The rows are grouped in 4 ways, from coarse to fine. Each group lies inside one group of the grouping before and may be the whole of it. The rows also spread widely along 16 directions, which tell nothing about the answers.
In the rows, zero is written as 128.
Known rows, each followed by its group in each grouping:
[174  89 146 128 129 136 155 157 137 116 110  97 126 148 102  91 147 166
 138 139 129 131 110 123 130 132 135 101 112 106 135 124 134 108 121 124
 132 129 101 115  86 152 116 140 131 108 122]
Fozif z383 z348 z419
[154 123 152 145 140 177 110 123 151 132 170 167 109 111 194 106 130 137
 120 156 141 100 116 183 131 137  98 172 132 143  95 116 123 124 140 137
  83 179  95 107 125 100 160 163 117  95 118]
pila z950 z447 z535
[181  73 170 128 135 145  93 157 171  78 149 128 103 129  71  87 187 194
 164 132 153  92 134 129 164 175  73 127  93 173  77 140 144  80  87 129
 135 101 141  89  34 107 122  90 110 107 171]
Fozif z383 z484 z116
[103 142  98 124 109 151 136 115 166 114 131 113 130 209 132 114 138  70
  84 165 141 102 126 125 112 139 128 105  99 120 118 115 102 160 118 143
 158  72  82 121 102 104 112 121  99  96 118]
Fozif z623 z108 z610
[137 163 144 131 153 145 193 101 151 135 155 149 136 156 190 142 157 163
 121 172 124 152 128 141 107 124 144 105 149 136 107 121 148 100 174  93
 123 112 114 130  98 145 112 137 130 105  83]
Fozif z202 z962 z223
[145  93 127 140 111 163 136 128 136 144 146 115 144 163 148  77 140 126
 120 123 122 117 110 149 124 140 105 132 113 127  99 111 110 139 130 131
 103 146  62 112 120 109 154 127 114 107 118]
pila z950 z720 z896
[129  87  88  88 114 138 152 137 154 123 113 105 121 156 142 123  83  59
 124 149 122 133 114 133 102 131 156 142 120  83 133  89 151 149 102 125
 112 146  59 109 156 137 127 123 115 132 107]
Fozif z623 z108 z147
[110  57 113  92  86 133  73 121 156 122 109 156 158 114 119  48  94  76
 119 132  75 140 164 104 122 131 118 177 156 140 102  95 122 131 104 132
  81 182  84  65 155  99 135 145 143 142 156]
pila z16 z944 z474
[132 138 145 140 172 112 109 170 119 101 101 129  98  92 129 145 110 132
 146 124 116 150 132 128 103  94 177 167 134 123 139 143 113 141 103 118
  87 163 147 116 152 141 109 165 154 115 143]
pila z16 z261 z392
[147  54 141  87 123 128 161 144 145 148 122 114 164 122 147  50 121 111
 124 134  84 180 126  96  94 136 130 142 152 116 165 100 142 133 111 121
 106 153 127  84 163 115 163 134 137 133 127]
pila z950 z720 z71
[144 106 118 138 139 156 117 143 170 113 152 135 117 100 140 113 107 163
 133 137 117 106  70 165 126 126 103 166 142 102 162  71 139 102 106 131
  75 168 129 131 107 128 133 143 152 161 153]
Fozif z383 z555 z327
[102  94  74 123  87 134 125 157 150 102 100 111 129 135  81  97 119 112
 149 129 132  91 145 130 144 147 119 121 116 115 103 134 162 125  98 125
 117 119  55 101 121 131 142 118 127 126 132]
Fozif z202 z962 z284
[100 100 121 130 141 112 101 106 143  91 139 148 128 140 150 134  94  97
 130 115  67 164 129 127  85 123 134 179 146 122 125  96 101 127 112 121
  81 122 125 118 127 130 116 122 156 175 144]
pila z16 z261 z471
[133  96 103 100 110 152 158 103 183 127 160 138 141 128 163 105 120 102
 103 144 104 125 120 151 103 151 120 143 126 121 107 104 157  94 129 115
  91 125  63 104 123 121 161 119 111 146 122]
Fozif z202 z751 z966
[112 137 114 147 167 127 118 164 157  91 127 100  88 124 117 157 117 124
 153 115 152 122 108 122 110 124 130 171 101 118 151  91 138 143  58 128
 109 142 156 126 122 104 110 116 144 140 146]
Fozif z623 z114 z654
[151  57 140 144 121 133 154 153 107 136 133 118 172 150 124  52 143 189
 155 112  79 151  83 137 126 139  94 109 153 107 149 112 110 125 135 118
  99 115 120 127 107 152 158 118 156 147 132]
pila z950 z984 z647
[144  84 113  76 111 147 132 133 181 123 120 143 138 120 127  89 143 117
 130 164 123 119 168 120 143 158 134 129 121 158  78 136 182 105 122 107
 118 126  84  69 131 116 141 110 108 104 141]
pila z16 z944 z61
[204  56 197  88 111 151 138 142 169 112 156 117 123 130 118  51 152 126
 101 133  96 138 130 124 107 138 127 108 151 141 145 161 116  92 158 137
 143 116 117  89  82 129 155 164  92  82 159]
pila z950 z447 z438
[ 75 159 100 181 137 153 145 123 133 129 144 108 124 143 169 141 124 132
 161  93 136 117 141 140 113 111 125 141 147 135 127 141 136 156 143 107
 119 135 119 138 152 103 167 129 144 125 121]
pila z950 z984 z152
[141 115 123 155 112 191 134 127 143 121 154 113 105 171 150 126 131 158
 193 121 172  69 130 165 162 135  97 112 145 127  95 145 160 136 162 120
 155 144  87 133  93 127 155 118 112 103 123]
Fozif z202 z751 z966
[137  69 108 120 109 114 134 172 129 104 119 119 147 133  74  86 134 153
 138 110  78 133  98 147 131 140 122 116 136 122 103 126 122 107 113 106
  72 103  75 119 102 167 121 103 135 141 150]
pila z16 z944 z474
[126 171 108 167 165 142 147 120 143 121 125 132 117 147 165 157 141 159
 113 165 152 116 105 153 116 133 139 146  59 108 106  89 125 119 100 129
  96 131  86 133 105 123 105 137 149 124  92]
Fozif z202 z962 z284
[142 105 158 157 122 149 127  99 140 115 141  83 125 167 125 111 132 137
 158  66 111 139 145 107  97 103 144 118 138 132 123 158 100 117 160 113
 152 128 117 130  88 126 137 134 127 129 155]
Fozif z383 z555 z327
[153 127 151 143 149 139 133 137 153 136 135  73 133 132 107 118 155 164
 145  53 111 147 118 100  98  94 166 131 112 159 122 136 105 120 126  94
 112 150 131 124 111 113 118 115 130 121 183]
pila z950 z447 z438
[ 91 161  74 115 148 143  93  63 186  99 139 202 121 123 193 198  78 130
 148 182 103 109 130 159 123 126 152 181 143 126  92  72 164 100 139  97
  80 135 110 125 121 148  82 113 166 191 144]
Fozif z202 z962 z284
[152 106 141 151 165 117 124 142 154  65 131 116  81 119 109 166 119 192
 180 114 115 142 125 125 126 137 141 152 112 121 130  94 167  74 110 110
 105 141 128 125  66 160  85 127 176 153 139]
pila z950 z447 z535
[ 98 120  40 161 100 140 189 152 121 169  61  48 190 164  89  84 142 173
 156  93 134 119 116  97 137 124 154  82  64  88 125 110 161 143  99  98
 120 131  37 128 150 138 149 100 162 146 113]
Fozif z202 z751 z966
[145  46 125  78 137 118  95 110 134 107  85 184 145  96 147 113  78 147
 217 160  82 156 166 108 136 138 154 160 167 118 107 125 182 106 129  91
 107 151 142  76 149 175 126 111 172 185 154]
Fozif z623 z108 z147
[125 118  95 133 138 168  74  53 164 131  89 152 144 148 199 119  93 101
 128 178 138  97 163 114 117 146 152 178  39  98 122 106 126 143 102 158
 146 137 100  89 149  92 153 145 154 166 147]
Fozif z202 z751 z966
[123  46 117 106 115 111 224 137 144 107 134  89 156 141 130  90 125 142
 158 110  63 189 142 107  93 154 130  90 173  98 175 141 195  85 155  93
 134  71 113 114 121 172 185 110 148 161 105]
pila z16 z261 z392
[142  92 129 144 124 128 124  99 130  99 112 137 120 125 145 129  96 141
 153 120  85 148 158 134 110 125 164 145 122 106 103 132 143  86 159 111
  98 152  56 109 110 170 127 163 164 146 115]
pila z950 z447 z438
[143 117 149 136 152 131 180 203 133  96 159 124  76  99 129 137 128 155
 168 138 152 135 102 167 131 128 105 138 187 120 133 114 182 111 115 105
  86 172 126 128 112 150 129 147 127  92  84]
Fozif z623 z114 z654
[155  71 192 182 119 122 167 112 106  73 157 118 111 161 122  97 139 195
 176  95  90 170 154 125 112 140  95 103 167 109 118 139 137  54 177 119
 134 125  93 126  25 173 131 166 167 131  75]
Fozif z202 z962 z223
[107 119 140 155 102 140 163 135 118 129 128 107 125 154 133  89 152 126
 160 105 140 151 202 102 132 125 121 113 158 161  65 150 158 131 154 101
 131 176  60  91 127 105 141 150 130  63  66]
pila z950 z984 z152
[156 175 166 121 159 136 152 144 156 139 118  80 136 180 105 119 189 152
 108 127 138 143 115  83 100  83 185  76 123 158 143 159  79 150 140 104
 176  83 179 137  92 121  74 122 103  70 170]
Fozif z383 z555 z327
[128 100 129 115 105 172  83  97 133 126  80 175 146 155 185  72  85 107
 150 217 128  90 167 120 144 124 137 121 164  85 178 156 127 171 169 164
 194 122 148  97 149 136 162 195 150 118 140]
Fozif z202 z751 z966
[104  78 104 135 122 108 133 174 118 115  89 142 177 140 104  38 146 150
 107 178  89 140 105 118 130 164  89 120 113  98 168 104 108 144  75 152
 103  70 138 102 129 129 150 131 167 141 125]
pila z16 z944 z474
[168 109 126  66 168 123 184 150 169 146 113 135 144  76 169 112 132 120
 100 183 112 156 106 133  84 137 178 142 103 108 162 134 161 110  97 111
  94 112 139  94 175 136 165 132 115 132 134]
Fozif z202 z962 z284
[107 138 114 208 162 159 105  94  81 128 106 105 116 190 196 160  95 115
 185  99 155 105 126 152 101 113 145 155  68  82 123 159  73 198 124 144
 148 118 112 152 153 120 171 128 145 147 118]
Fozif z623 z108 z610

New rows. What belongs after each?
[142 100 139 154 133 157 151 122 157  97 135 117  80 124 164 120 121 129
 150 158 173 124 174 130 130 161 103 160  93 107 111 101 195  92 107 145
 132 188  74  88 105 102 153 169 143 102  57]
Fozif z383 z555 z327
[105  84 102 101 119 124 138 123 140 128 127 133 159 123 148  99 122  91
 143 112  81 142 146 131  95 140 142 135 146 139 114 177 129 143 130 101
 107  75 115 100 173 126 191  94 113 148 158]
pila z950 z984 z152
[126  80 104 102 121 102 185 138 112 145  74 126 188 137 117  79 154 159
 163 146  93 173 154  97 122 145 154  88 129 126  91 156 162 116 127  78
 115  87  95  92 148 168 143  89 142 137 105]
Fozif z383 z348 z419
[ 97 120 115 118 113 125  97 123 120 131 125 193 189 141 131  77 147 141
 136 150  72 118 118 144 126 123 115 112 188 157  92 174  73 151 150 101
  98  53 150 120 130 146 141  98 125 144 179]
Fozif z202 z751 z966
[120 104 158 117 122 135 132 134 144  99 138 136 106 127 148 104 112  94
 150 138 120 140 168 116 104 120 126 138 192 128 149 158 141 133 143 129
 148 136 149 101 129 119 152 165 124 106 121]
Fozif z202 z962 z223
[129 163 132 161 152 143 188 145 122 126 120 110 114 158 160 140 147 163
 145 159 159 132 127 136 121 118 144 102 126 107 136 132 150 133 143 116
 143 128 113 138 113 143 121 155 141  88  73]
Fozif z202 z962 z223
[106 107  97 129 127 165 129 135 161 142 125  96 149 160 141 104 118 145
 175 110 127 112 115 113 138 118 119 132 153 128 162  97 151 164 125 113
 143 142 155 127 144 106 143  98 147 147 170]
pila z16 z944 z474
[100 151 118 176 123 164 146 118 140 101 163 150  97 147 184 137 110 125
 128 162 146  94 125 182 125 133  93 140 156 100 129 117 140 123 155 143
 115 140  83 139 103 127 152 177 138 110  74]
Fozif z202 z962 z284
[144  70 106  78 108 169  84  97 170 146 100 147 167 152 145  82 108 124
 172 157 119 103 144 105 150 135 134 139 132 135 108 108 152 147 127 113
 145 145 123  85 140 118 131  97 129 153 185]
Fozif z623 z114 z654
[160  89 125 147 115 188 108  75 142 141 121 151 164 192 180  82 131 183
 145 176 119  93 124 148 161 150 109 113  98 109 107 104 124 122 174 139
 148 123  80 117  84 140 136 136 153 135 132]
pila z16 z944 z474
[ 99 115 126 130 134 121 143 119 149 110 116 135 145 128 143 111 112 160
 168 132  83 168 156  87 115 112 143 127 193 127 172 109 163 115 153  98
 134 132 168 113 127 143 119 145 186 153 136]
pila z950 z984 z152
[168  80 175 123 130 142 167 143 149 121 160 108 121 116 131  90 145 166
 159  97 104 161 140 119 115 125 124 123 176 148 125 136 160  86 159  96
 114 164 119 103 100 135 146 140 129 107 127]
pila z950 z720 z896
[123 112 158 177 140 115 135 113 117  87 112 126 118 160 139  99 133 132
 120 147 119 162 162  99  99 142 120 138  93 101 133 113 110 110 108 150
 135 121 108 105  82 123 121 178 167 120  77]
Fozif z623 z114 z654
[129  97 123 142 151 137  84  81 143  81 103 155 117 169 167 156  68 159
 178 164  89 142 135 116 127 123 149 160 133  82 163  65 139 117 143 135
 139 140 142 128  91 168  78 148 206 190 140]
pila z16 z261 z471
[130 118 149 151 152 118 120  97 115  98 145 150 116 176 157 154 134 134
 150 119  99 167 150 137 106 132 137 153 115 148  41 115 101 115 136 103
  89 126  80 119  88 143  86 106 141 129  99]
pila z16 z261 z471
[121 117 142 144 124 143 101  84 131 112 143 112 131 193 143 141 109 113
 157  73  83 145 141 120  97  89 161 131 161 142  99 141  79 143 177 103
 131 125 106 140 100 142 101 118 132 139 164]
pila z16 z261 z392
[155 110 135 131 155 131 153 150 134 115 131 136 121  87 152 130 108 161
 146 133 102 132  89 167 101 115 150 141 148  92 164 144 136 102 135 113
  85 130 131 134 131 169 157 154 144 151 141]
Fozif z202 z962 z284
[139 138 154 137 146 137 225 150 148 149 139 111 141  73 154 102 162 186
 151 114 125 170 158 113 107 108 152 102 180 148 133 168 202  74 170  65
 108 163 128 105 139 142 175 164 137  95  96]
Fozif z623 z114 z654
[132  77 132  89 110  98 119 161 148  90 104  78 126 143  49 111 119  99
 155  61  69 164 151  81  96  97 184 112 166 145 126 165 116 126 125  92
 127 106 120 108 115 157  97 106 120 130 194]
pila z16 z261 z471
[ 65 160 122 224 142 136 147 137  74  83 126 143 106 157 173 149 106 159
 186 141 127 105 129 177 119 110 109 102 202  76 185 204 108 161 188 134
 158  59 168 178 120 177 180 177 167 128  92]
Fozif z383 z555 z327
[102  92 117 129 118 138 138 138 135 109 129 123 122 170 150  92 117  72
 131 156 140 128 140 124 111 155  94 144 127 106 135 110 130 166  92 151
 138 114 110 103 136  98 158 129 119 115  93]
Fozif z623 z114 z654
[115 118 108 115 127 122 163 109 158 107 139 109 129 159 141 144 119 106
 126 115  87 156 136 123  89 124 166 120 138 124 122 126 139 114 149  97
 118  92  88 126 119 148 120 113 130 140 127]
pila z950 z984 z152
[100 139 104 121 147 111 141 159 129  93  80 137  95 135 125 152 136 113
 173 185 176 129 193 106 141 153 146 138  96 133  77 140 187 144  78 118
 139 124 105  85 142 122 106 117 136  89  75]
Fozif z202 z962 z284
[174  23 140  53  91 159 149  94 156 167 143 102 184 188 154  50 128  80
 136 110  74 155 129 107  98 141 140 109 148 138 111 139 116 148 161 107
 146 106  88  90 145 121 171  77  80 132 165]
pila z950 z720 z896
[127  91 132  92 162  92 120 136 129 115 118 142 145 110 132 126 127  96
 151 107  81 173 129 117  76 128 162 163 126 148  97 163 101 141  85  91
  81  83 157 101 162 134 143  74 115 162 173]
Fozif z623 z114 z654
[107 103  85 115 105 115 133 122 163 120 104 122 161 132 100  93 126 120
  98 127  79 157 144 100 113 133 148 143 101 132  87  73 144  95  99 105
  67 150  40  90 120 127  96 125 157 145 123]
pila z16 z261 z392
[142  71 146 120 132 146 123 129 153 107 157 120 110 151 149 107 111 111
 146 120 114 146 126 130 115 141 102 169 140 127 120  78 137 127 108 133
 105 170 108 104 111 106 129 123 133 132 121]
pila z16 z261 z392
[ 96 116 141 203 117 159  59 115 131  59 138 139  89 167 125 115 115 145
 170 118 136  78 167 138 150 137  80 145 139 127 130 150 104 134 142 163
 162 112 135 124  65 111 140 166 161 122 147]
pila z16 z944 z61
[100 108 100 163 121 154 137 118 145 113 135 103 129 153 142 120 110 145
 173 105 125 112 122 134 123 129 107 132 144 103 151 117 147 131 133 121
 134 125 122 137 116 126 159 119 152 159 133]
Fozif z383 z555 z327
[106 116  92 141 121 159 149 134 134 131  93  90 140 167 147 117 104 132
 172 129 129 110 137 118 131 112 156 102 145  93 180 148 153 167 156 121
 173 111 129 134 153 144 158 136 149 129 142]
pila z16 z944 z61
[161 102 153 140 104 166  69  88 131 122 126 152 121 195 155  92 115 105
 110 157 124 115 142 136 135 125 126 155 100 127  60  80  75 142 143 154
 115 191  32  99  86 113  78 169 131  89 106]
pila z950 z447 z438
[104  87 115 127 124 148  52  96 117 130 147 184 152 169 178  91 118  66
 138 137 114 103 119 163 113 156  78 193 107 146  51 125  49 193  81 149
  85 104 111 102 153  76 165  73 101 154 155]
Fozif z202 z751 z966
[134 139 120 155 155 150 101 120 151 127  83 100 132 168 136 110 135 153
 126 159 150 119 133  83 128 127 151 142  48 110 161  80 115 155  86 153
 158 143 138 107 116  94  97 147 169 121 143]
pila z950 z720 z896
[119 115 112  96 136 107 159 126 160  85 110 119  95  92 136 173  83  89
 157 125  99 158 171 123  85 107 202 140 167 111 134 167 186  93 146  86
 117 127 106 110 151 174 131 145 132 142 127]
Fozif z383 z484 z116
[139 147 153 126 178 138 140 153 143 139 123 129 114 102 173 125 136 127
 125 147 140 153 134 121 102 106 159 165 127 142 138 125 128 148 107 118
 104 172 161 104 167 100 131 155 133  93 127]
pila z16 z944 z474
[146  81 129  81 125 145  44 130 149 153 123 168 177 107 130  61 119  98
 116 121  78 105  78 149 108 107 130 172 150 151 115 145  40 173  99 124
  71 121 162 101 167 105 152  98  98 159 244]
Fozif z383 z348 z419
[132  77 115 117 131 114 182 163 155  90 120  40 111 182  74 124 148 116
 167  87 139 148 134  84 104 155 134 100  87 116 140 127 165 127  76 112
 166  71 116 118  92 126 130  68 113 130 131]
Fozif z623 z114 z654
[ 97 104 114 134 119 106 109 141 123 106 115 158 160 158 107  80 145 142
 126 151  85 148 127 115 129 146 102 131 139 142  97  98 100 137 101 121
  90  94 114 106 106 129  99 109 156 133 127]
pila z950 z447 z535
[128 166  97 145 134 153 132 129 139 158 120 147 152 126 153 117 144 148
  97 153 134 103  96 167 125 114 145 140  89 128  74 108 106 130 117 111
  61 157  54 123 136 123 119 139 128 113 119]
Fozif z202 z962 z223
[102 132  93 127 115 151 119 110 173 137 146 141 171 142 143  91 131 126
  90 140  92 105  82 150 108 119 115 131 146 127 145 106  94 132 129 120
  96  92 126 133 122 115 144 118 126 158 175]
Fozif z383 z484 z116
[ 90 112 165 144 130  93 201 150  89 116 154 143 144 137 155  96 139 134
 157 111  66 217 154 117  85 110 118 112 252 144 127 150 128 127 177  82
  95 122 142 124 138 157 142 146 150 105  64]
pila z950 z447 z438
[112 128 120 169 123 120 170 173 124  78 133  97  89 143  98 130 139 130
 130 122 140 119 125 154 116 137 115 108 132 104 125 151 137 112 118 127
 116 101  78 135  89 149 136 151 124  97  84]
Fozif z383 z348 z419
[129 139 139 167 148 142 148 147 112 128 115 102 143 186 124 105 174 169
 152 130 149 117 115 121 128 127 123  89 104 129 125 159  97 161 124 121
 160  71 146 138  97 128 132 110 125  99 132]
Fozif z623 z114 z654
[158 141 150 121 181 108 145 159 129 114  95 123 127 143 121 133 155 166
 128 167 123 154  98 113 107 115 171 113 106 118 150 130 102 136 101 115
 129  87 177 128 109 155  81 124 140 116 141]
Fozif z383 z348 z419
[133  90 118 141 104 163  77 153 135 110 131 134 116 137 126  84 101 105
 127 134 122  76 100 169 136 129 103 152 137 106 141 130  93 160 119 159
 105 142  92 118 127 119 157 157 121 117 160]
pila z950 z720 z896
[124 126 122 126 127 141 129 122 101 142  96 160 142 151 180 110 121  97
 125 176 122 134 160 149 122 121 161 132 126 123  73 161 111 164 152 121
 107 136  63 101 168 141 140 155 122  85  88]
pila z16 z261 z392
